The groups are shells around one centre, one inside the other: the same stretched ball of 5 dimensions in 9 sizes.
(in the rows, 128 means zero)
Some rows, each with its group after it:
[120 165 152 140 188 191 133 113 103 164  66 109  91] | (1)
[148 144 145 126 169 147 139  91 102 153  60 114  84] | (5)
[137 149 125 136 147 140 156 103 109 144  69 109 104] | (4)
[ 95 170 121 139 177 183 161 136 113 147  70 114 110] | (4)
[103 149 116 146 165 159 157 126 115 140  76 112 101] | (6)
[133 124 109 136 173 165 128 114 105 136  84 123 101] | (8)
[148 152 144 137 160 164 134  96 100 157  69 107  99] | (3)
[131 135 118 126 164 136 154 106 110 137  66 121  92] | (3)
[158 126 138 136 156 134 130  83 102 147  70 111  84] | (8)
[139 164 155 130 170 161 146  96 102 162  56 108  90] | (5)
[113 169 142 129 190 188 146 121 105 158  61 116  96] | (2)
[ 98 165 121 139 167 158 172 128 117 144  65 112 103] | (6)
[ 97 152  83 131 155 149 182 141 120 123  75 123 124] | (7)
[135 125  92 126 149 128 158 112 112 124  76 125 109] | (7)
[123 179 151 151 146 156 163 104 110 162  62  93 102] | (1)
[129 138 126 142 154 134 152 103 112 142  70 110  91] | (4)
[ 88 144  82 139 164 157 172 147 121 122  82 123 118] | (8)
[ 74 154 101 145 179 167 171 148 123 132  75 119 103] | (0)
[132 136 131 144 166 155 135 104 107 146  76 111  91] | (4)
[ 92 142  86 135 179 178 157 148 116 126  84 129 117] | (2)
[111 175 119 130 162 172 169 128 110 147  66 113 120] | (1)
[119 153 103 127 154 149 170 123 113 134  70 119 117] | (2)
[ 91 172 145 148 175 159 168 121 118 155  59 104  84] | (0)
[116 129  83 129 160 146 160 130 115 121  81 128 115] | (5)
[124 147 133 127 188 174 138 114 105 149  66 122  90] | (4)
[146 147 145 140 161 158 133  94 102 156  70 106  93] | (6)
[105 177 149 147 163 158 167 114 114 159  59  99  93] | (2)
[ 98 161 115 141 175 180 156 135 113 143  75 115 110] | (6)
[ 96 155 115 150 176 185 148 137 113 144  82 112 108] | (7)
[ 94 162 122 130 201 199 147 140 109 147  69 125 101] | (7)
[ 79 168 120 147 181 180 165 142 118 145  71 113 102] | (1)
[140 146 123 126 169 168 139 109 102 146  71 119 106] | (3)
[145 155 133 149 130 138 153  95 107 151  73  96 109] | (0)
[133 174 144 142 158 182 144 109 102 162  69 102 112] | (0)
[110 143 124 124 186 147 159 116 114 140  58 125  81] | (7)
[ 81 174 122 133 190 185 168 143 116 147  63 119 102] | (8)
[113 130  92 139 164 157 149 129 113 127  85 123 111] | (3)
[148 134 113 140 144 147 140 102 105 139  81 111 112] | (8)
[145 146 138 145 156 161 131  97 102 154  76 104 100] | (5)
[129 140 101 118 169 159 153 121 108 133  72 129 112] | (2)
[149 142 148 134 161 140 139  87 104 154  62 109  82] | (3)
[ 95 130  64 122 174 158 169 151 119 112  83 139 122] | (0)
[116 127  89 118 174 144 160 126 114 122  72 135 103] | (1)
[145 152 151 142 156 150 140  90 103 159  65 102  89] | (6)
[100 162 122 123 188 171 164 131 113 144  60 124  97] | (5)

New rows, each followed by its group:
[ 85 156  87 137 169 171 173 151 120 128  79 123 122] | (2)
[106 169 119 147 146 151 175 123 116 144  70 103 114] | (8)
[121 141 108 117 170 140 165 117 112 133  62 128  98] | (7)
[145 167 156 139 165 179 132  97  98 167  66 102 100] | (7)
[ 92 177 131 136 184 185 163 135 113 152  63 114 103] | (5)
[141 132 125 137 165 155 132 102 104 144  76 115  95] | (6)
[164 134 136 141 138 132 136  81 102 149  73 104  97] | (7)
[135 141 123 119 166 136 158 103 109 140  59 122  92] | (7)
[135 150 121 141 142 143 156 106 109 143  73 107 110] | (3)
[108 137  96 148 148 141 163 126 118 128  83 113 111] | (1)
[106 140 109 135 184 175 144 131 111 137  78 124 101] | (4)
[119 136  82 132 152 154 159 131 113 124  85 124 126] | (8)
[149 130 134 147 141 119 144  85 109 145  72 103  86] | (0)
[149 149 150 130 169 158 134  91 100 158  62 111  88] | (3)
[ 97 143  80 116 185 173 164 148 114 123  75 139 119] | (7)
[106 136 110 152 161 150 152 123 117 135  82 111  98] | (7)
[122 126  83 143 143 143 154 124 114 122  90 118 121] | (0)
[112 132  87 132 166 159 154 133 113 125  83 127 115] | (4)
[118 129  80 132 165 168 147 135 110 123  89 129 123] | (1)
[151 127 133 136 152 123 142  86 107 143  68 111  83] | (1)
[131 115  97 134 171 159 130 117 107 128  87 127 103] | (7)
[148 128 131 123 176 149 131  95 102 144  66 123  84] | (8)
[109 135  96 147 162 164 147 131 114 131  89 117 113] | (1)
[105 182 148 140 175 178 161 120 110 161  59 105  98] | (5)
[132 149 123 132 175 186 131 117 101 149  77 118 110] | (1)
[131 166 159 137 176 175 138 101 102 165  61 106  88] | (3)
[149 139 128 131 162 160 132  99 101 148  73 115 101] | (3)
[146 114 118 143 158 139 127  96 106 137  82 115  89] | (0)
[108 132  98 124 174 139 165 126 117 125  69 130  95] | (1)
[ 98 166 127 131 189 183 156 132 111 149  64 119 100] | (4)
[102 173 135 148 178 198 146 130 108 157  74 107 108] | (0)
[113 150 133 128 176 141 163 111 114 145  56 118  82] | (1)
[ 99 135  92 139 162 141 167 132 120 124  78 122 104] | (8)
[146 141 128 138 162 170 127 104 100 149  79 112 106] | (8)
[123 179 174 138 182 176 145 101 104 173  51 101  80] | (7)
[ 96 158 108 119 189 171 168 138 114 137  62 130 104] | (8)
[ 86 140  80 125 179 157 173 148 121 119  75 134 111] | (1)
[118 170 144 130 177 170 155 113 107 157  57 112  95] | (4)
[117 164 127 140 152 151 166 115 112 147  66 106 107] | (6)
[104 130  86 136 167 153 157 135 117 123  83 126 109] | (5)
[117 129 103 136 181 174 134 126 108 134  84 126 103] | (8)
[129 157 130 147 152 163 147 110 107 151  75 104 108] | (4)
[115 167 137 154 141 140 169 108 115 152  67  95 101] | (7)
[131 141 134 146 155 138 147 100 110 147  70 106  88] | (4)
[ 95 144 115 128 192 159 159 130 116 136  65 127  86] | (1)
[113 159 129 139 156 138 171 112 116 145  62 108  95] | (5)
[148 146 128 134 151 152 142  99 103 148  72 111 106] | (3)
[117 129  99 125 183 166 143 128 109 130  78 132 103] | (3)
[149 143 157 128 180 156 129  87 100 160  58 114  74] | (1)
